The groups are shells around one centre, one inside the other: the same stretched ball of 7 dimensions in 7 sizes.
In the rows, zero is written as 128.
Known rows, each followed by its group:
[ 76 117 142 119 103 137 134 119 112  89  96]
K976
[ 76 120 173 114 118 154 131 120 101 107  72]
K955
[203 122 129 153 173 127 109 203 104 139 149]
K484
[159 104 177 191 184 124 131 128  48 151 129]
K976
[126 120 150 120 126 141 108 146 105 105  85]
K292
[ 71 125 132 107  87 137 146 142 133  91 108]
K292
[ 98 120 168 149 138 135 146 126  99 120 122]
K218
[176 128 167 151 193 136 107 179 118 151 137]
K484
[151 140 125 108  96 117 107 194 171 100 123]
K976
[108 110 144 143 130 119 131 133 118 128 116]
K218
[ 91 136 116  72 104 155 115 179 171  89  98]
K955
[143 133 148 154 137 126 135 154 108  97 153]
K955
[124 124 131 111 138 126 103 166 167 126 112]
K484
[176 110 189 204 200 125 136 136  43 160 146]
K532
[ 85 139 163 106  90 154 140 141 112  75  93]
K976
[143 120 107 138 152 143 128 169  93  90 151]
K484
[150 141 141 119 103 122 115 185 150 103 122]
K218
[148 128 143 119 139 125  91 165 154 115 105]
K955
[186 134 166 146 162 131  98 173 112 120 122]
K955
[134 115 167 157 147 139 141 146  65 132 116]
K677
[174 102 131 141 170 121  85 164 110 148 100]
K677
[105 116 192 152 167 160 135 109  53 117  94]
K677
[ 98 120 143 131 138 134 135 142 129 118 126]
K976
[158 126 135 177 132 107 153 165  97 114 180]
K955
[217 120 136 174 192 116 111 200 102 154 168]
K532
[172 123 187 186 152 118 133 142  63 129 133]
K532
[153 115 106 115 154 124  93 187 158 134 121]
K976
[124 122 109 102 148 161 114 177 117  95 116]
K976
[ 75 138  94  59  70 165 132 184 151  56  99]
K677
[193 113 101 153 175 110  98 191 127 134 158]
K532
[109 129 137  98 116 158 111 152 112  76  86]
K532
[170 136 155 135 147 130 112 188 132 129 130]
K218
[136 109 142 165 133 104 138 146 106 140 139]
K292
[155 140 129 122 132 122 110 190 168 109 144]
K484
[ 86 129 167 143 100 131 153 116  99  87 119]
K976
[ 95 144 137  71  87 150 109 173 176  82  83]
K532
[ 63 111 145 146 134 152 169 110  67  96 132]
K484
[145 141 144 117 129 135 111 177 146  99 125]
K292
[112 116 151 125 116 134 120 136 103 108  87]
K292
[134 141 145  78 110 149  84 181 162  93  71]
K532
[ 99 129 139 120 111 151 147 153  99  87 119]
K218
[139 129 113 122 124 121 115 177 153 102 139]
K218
[ 98 117 152 125 139 158 131 132  82 100  98]
K292
[141 122 103 129 141 122 120 182 146 115 152]
K218
[188 126 155 128 168 141  88 190 113 136 102]
K532
[ 96 127  96  76 117 165 113 174 139  74 102]
K955
[130 118 113 128 132 125 116 159 129 102 129]
K218
[168 108 131 184 198 124 134 159  77 142 176]
K955
[167 128 161 144 191 144 108 176 114 142 132]
K532
[184 111 169 174 170 104 100 149 101 154 119]
K218
[121 134 132 101 106 138 106 162 144  83  99]
K292
[182 124 204 191 167 109 122 144  85 155 131]
K976
[173 103 191 185 217 122 105 137  82 187 117]
K484
[ 96 126 145 122 101 124 123 127 134  86 104]
K677
[101 139 139  85 125 156 110 170 164  97 100]
K677
[ 89 131 108 103 124 150 135 162 146  80 139]
K677
[132 148 132  89 110 145 114 202 171  99 117]
K484
[151 130 121 109 171 162 108 197 124 113 129]
K484
[135 120 140 165 154 126 155 163  98 131 169]
K955
[134 143 150 116 114 138 117 168 138  88 118]
K292
[168 103 176 203 197 115 129 127  56 159 144]
K292
[ 71 120 149 155 117 140 173 107  73  79 144]
K677
[154 139 138  83 139 148  72 192 171 106  83]
K677

New rows. What belongs after each?
[ 95 111 142 137 131 126 142 141 122 136 121]
K484
[ 45 120  95  76  79 157 144 150 138  70  99]
K677
[116 141 153 126  96 130 142 162 132  92 130]
K292
[147 134 157 150 143 134 145 178 107 128 151]
K677
[148 123 106 127 147 143 119 178 109  92 142]
K955
[ 86 135 140 103  86 132 134 153 155  91 108]
K976
[146 121 137 160 149 127 135 152  88 105 152]
K218
[154 113 175 157 163 125 103 134  92 137  98]
K218
[135 143 138 108 111 137 125 193 154 106 128]
K955
[144 108 141 158 198 137 118 148  95 141 140]
K955
[192 110 169 197 185  97 119 154  93 171 152]
K218
[140 122 164 143 165 138 122 161 112 142 121]
K218
[207 127 182 180 166  91  99 170 130 163 139]
K484
[ 85 103 178 150 155 138 130  95  82 131  89]
K677
[131 117 154 169 175 139 152 147  76 132 158]
K955
[139 118 159 140 142 115 106 148 135 140 105]
K218
[147 123 125 143 131 126 126 162 104  98 139]
K218
[151 104 181 184 176 128 133 128  48 152 119]
K532
[188 115 183 186 163  86 108 154 122 176 131]
K484
[134 119 159 118 122 133 103 153 117 124  75]
K955
[209 113 166 172 199 107  95 184 118 189 133]
K484
[150 110 155 142 173 137  98 143  95 132  98]
K292
[188 118  98 140 175 127 106 205 123 131 159]
K955
[ 97 118 146 125 144 143 125 134 118 110 110]
K292
[141 139 166 111 122 127  99 173 165 123  96]
K532
[ 97 132 176 132 130 144 134 127 113 100 110]
K532
[ 83 132 114  68  92 162 120 174 149  80  85]
K955
[153 136 164 115 106 125  97 169 140 108  86]
K955
[137 117 191 173 166 130 136 130  76 146 122]
K218
[158 134 100  94 139 139  98 217 172 113 131]
K955
[149 116 162 162 155 132 133 150  74 132 126]
K218
[141 123 150  98 142 139  80 172 154 135  69]
K532
[ 95 125 143 130 100 140 153 143  97  91 120]
K218
[118 133 118  99 132 162 124 180 123  86 121]
K292
[139 103 185 207 152  95 151 111  67 158 142]
K484
[159 119 168 176 169 124 138 156  83 147 148]
K218
[135 129 138 135  90 107 135 171 137 115 130]
K532
[118 146 118  92  76 131 119 182 169  66 120]
K532
[114 129 151 151 130 140 159 148  89  99 151]
K292
[142 124 145 157 158 123 135 161 117 129 156]
K218
[109 131 135 141 138 146 155 154 102  90 159]
K532
[155 130 127 158 130 109 143 179 126 116 175]
K976
[147 117 117 163 113  95 140 160 119 114 162]
K532
[190 126 185 140 152 124  82 169 112 144  81]
K677
[202 125 139 171 165 114 117 185  97 129 162]
K955
[108 132 135 118 108 132 123 145 135  79 118]
K532
[ 98 132 132  94 113 146 117 162 154  94 103]
K218
[182 140 137 137 122 117 116 200 137 110 145]
K955
[ 93 119 195 152 129 135 133  93  80 106  88]
K677
[139 110 169 181 179 123 134 124  78 139 142]
K292
[142 124 115 127 147 146 128 183 109 106 142]
K218
[190 107 173 205 164  90 125 143  73 161 144]
K532
